The groups are shells around one centre, one inside the other: the same stretched ball of 7 dimensions in 9 sizes.
In the rows, zero is written as 128.
Some rows, each with its group after it:
[128 123 138 108 125 136 144  88 105 131 121]
K_9
[102 121 155 167 127 190 140 111 168  95 103]
K_800
[ 64 126 156 153 123 138 134 127 127 123 150]
K_674
[130 103 144  89 114 105 122 121  79 137 119]
K_674
[143 134 144 193 154 148 139  99 164 139 163]
K_800
[ 50 125 152 112 115 166 146 119 115 109 102]
K_926
[192 127 143 146 121 140 154  78 166  99 191]
K_954
[160 138 137  97 108 107 144 112 106 120 135]
K_960
[121 107 158 172 130 147 120 131 152 115 134]
K_674
[140 148 145 173 119 162 152  80 169  97 131]
K_674
[121 100 157 165 129 112  99 148 118 141 121]
K_960
[122 106 153 111  99 110 120 125 102 112 128]
K_800
[155 153 122  77 129 167 171  88 114 122  72]
K_739
[142 132 154 228 148 126 124 118 176 136 190]
K_632
[ 94 106 155 116 109 108 112 150  91 129 113]
K_674
[116  94 147  76 121 129 113 155  75 137  60]
K_954
[113 111 141  71 105 122 136  99  75 124 104]
K_17
[ 69 137 158 119 102 162 152 156 148  81 134]
K_954
[168 132 141  98 120 139 147 145 136 107 123]
K_739
[120 101 150  76 106 156 133 136 106 100  75]
K_739
[171 116 140  98 118 112 132 117 105 128 128]
K_926
[146 146 133 111 122 132 148 108 113 128 103]
K_9
[122 116 137  68 128 171 143 134 100 123  44]
K_632
[107 120 144  71 103 154 139 130  96 104  54]
K_960
[128 142 151 144 109 161 146 132 162  85 111]
K_926
[150 136 163 227 108 141 122 122 198  82 150]
K_954
[198 146 138 154 135 127 153 105 165 119 186]
K_17
[ 55 145 154 165 126 180 159 106 163 101 147]
K_17
[121 134 145 108 123 206 167 123 166  80  93]
K_17
[104 128 138 118 135 172 146  99 117 129  74]
K_926
[105 125 161 233 134 160 125  98 184 111 153]
K_739
[127 133 137  80 120 164 150 131 112 112  60]
K_926
[ 80 128 156 137 116 147 130 158 130 110 102]
K_9
[128 138 145 131 123 174 171  88 167  90 172]
K_632
[207 132 132 122 136  92 132 123 113 152 151]
K_17
[109 126 148 165 131 151 139  89 141 123 137]
K_9
[108 138 147 137 119 130 124 156 118 126  77]
K_960
[195 127 137 145 140 109 140  98 138 140 188]
K_632
[125 154 145 171 123 151 145 116 158 109 118]
K_9
[ 61 118 159 127 120 130 127 170 116 122 139]
K_17
[176 131 140  95 101 129 148 106 127  97 127]
K_632
[154 110 149 179 132  74 105 103 111 160 184]
K_739
[132 128 141 166 164 170 139 122 153 145 113]
K_739
[133 132 155 188 128 110 116 154 149 129 153]
K_800
[ 98 129 148  84  96 131 136 144  98 104  85]
K_632
[184 117 146 173 120  90 108 106 125 137 143]
K_960
[ 68 136 153 168 128 155 130 131 134 124  96]
K_674
[120 111 150 144 137 166 135 116 144 120 120]
K_926
[149 161 137 131 123 176 179  90 174  89 150]
K_17
[117 132 146 150 140 115 122 157 117 151 122]
K_800
[101 116 152 156 120 117 121 104 113 134 144]
K_674
[101 133 162 230 133 160 126 124 190 107 151]
K_960
[112 122 133  98 159 170 141 138 103 156  61]
K_954
[109 144 151 177 114 129 139 103 148 111 157]
K_800
[104  92 153 130 137  96 107 143  88 162 156]
K_954
[ 99 115 156 164 136 158 134 122 151 118 149]
K_9
[122 133 139 138 125 106 128  99  96 150 121]
K_632
[ 73 114 150 136 145 150 135 130 118 143 136]
K_800
[ 75 124 153 105 117 163 147 152 129 102 116]
K_926
[175 140 134 133 126 132 139 100 127 128 101]
K_9
[ 68 132 143 102 118 140 152  96  96 127 131]
K_954
[109 136 156 195 118 119 131 106 154 115 186]
K_960
[217 143 143 202 128  89 119 116 160 132 170]
K_739

New rows, each followed by its group:
[225 153 138 192 127  95 136  95 166 126 189]
K_954
[ 44 112 150 106 130 152 133 133  92 137  98]
K_800
[116 127 133  98 149 194 167  88 129 127  99]
K_739
[110 133 138 107 138 178 146 132 122 126  55]
K_926
[151 134 140 113 125 159 167  89 150 103 165]
K_960
[147 133 153 212 138 137 134 103 180 119 190]
K_674
[153 123 136 117 139 135 127 127 106 146  78]
K_926
[162 131 124  83 132 126 150  73  86 149 107]
K_954
[107 117 161 183 116 107  98 161 127 128 111]
K_17
[ 57 113 149 107 114 169 134 106  97 117  57]
K_954
[ 91 110 135  61 149 139 139 140  67 166  92]
K_954
[134 109 134  82 135 107 124 120  65 165  99]
K_960
[148 124 143 177 157 163 132 111 155 140 111]
K_17
[176 142 129  83 118 150 162  96 123 109 104]
K_960
[146 100 154 152 118  96 111 111 115 133 169]
K_960
[183 138 129 134 148 137 137 114 125 149  92]
K_960
[111 141 149 157 119 188 163  81 175  84 136]
K_800
[134 142 144 177 134 137 128 117 141 133 101]
K_9
[ 42 110 153  74 111 166 136 153  90 111  62]
K_960
[ 91 124 140  76 132 173 145 150 101 126  46]
K_800
[162 133 142 178 155 161 138 120 168 133 129]
K_632
[165 142 134  98 123 144 151 123 126 117  99]
K_926
[170 135 145 160 133 123 132 137 151 126 149]
K_926
[140 104 133  49 124 137 133 116  67 140  56]
K_954
[103 143 140  63 109 157 157 152 107 104  75]
K_739
[135 139 146 172 123 108 122 120 127 135 128]
K_926
[170 122 144 165 120 117 118  92 127 128 110]
K_632
[ 75 109 160 162 120 154 126 112 136 112 128]
K_674
[202 153 136 185 131  95 135  96 150 138 174]
K_17
[113 137 151 197 136 199 143  97 184 100  86]
K_954
[147 127 144 118 103 113 123 125 105 118  88]
K_960
[ 92 115 149  83 119 188 147 142 124  97  64]
K_960
[140 153 153 209 124 145 139 123 189 101 154]
K_800
[150 143 134 113 128 163 171  80 145 109 148]
K_800
[119 132 142  83 117 166 156 139 126 101  97]
K_926
[125 135 168 239 113 141 119 134 200  87 159]
K_954
[131 154 135 153 143 131 140 123 126 148 110]
K_960
[153 156 135 168 133 126 149  79 142 135 153]
K_17
[133 136 134 141 147 144 148  87 125 147 135]
K_674
[157 152 138 137 131 171 154 125 160 106  89]
K_800
[ 97 112 146 105 133 178 154 102 129 114 127]
K_960
[119 117 148  85 105 132 148 117 113 103 155]
K_960
[146 114 139  92 121 161 143 100 115 113  80]
K_960
[118 127 154 201 124 101 110 112 131 139 149]
K_632
[144 148 137  97 117 114 150 142 114 123 140]
K_954
[122 124 137 112 146 164 155 100 125 135 129]
K_674
[159 125 145 168 132 108 112 132 126 143 117]
K_9
[ 60 105 159 128 126 164 129 148 125 115 110]
K_674
[ 73 112 163 130 114 168 141 151 150  89 143]
K_17
[191 128 147 188 131  90 116 124 147 138 176]
K_800
[128 108 152 143 132 117 127 128 127 134 179]
K_800
[103 102 157 149 125 100  99 159 101 146 123]
K_960
[199 132 142 173 129 131 136  96 164 116 151]
K_674
[ 85 128 152 156 138 192 143 131 159 109  91]
K_926
[137 119 146 158 122 106 129  75 118 137 176]
K_739
[147 104 145  99 134 127 135 139 114 132 153]
K_954
[100 104 144 103 141 137 126 137  92 151 105]
K_674
[ 87 115 137  76 139 122 130 141  63 165  92]
K_632
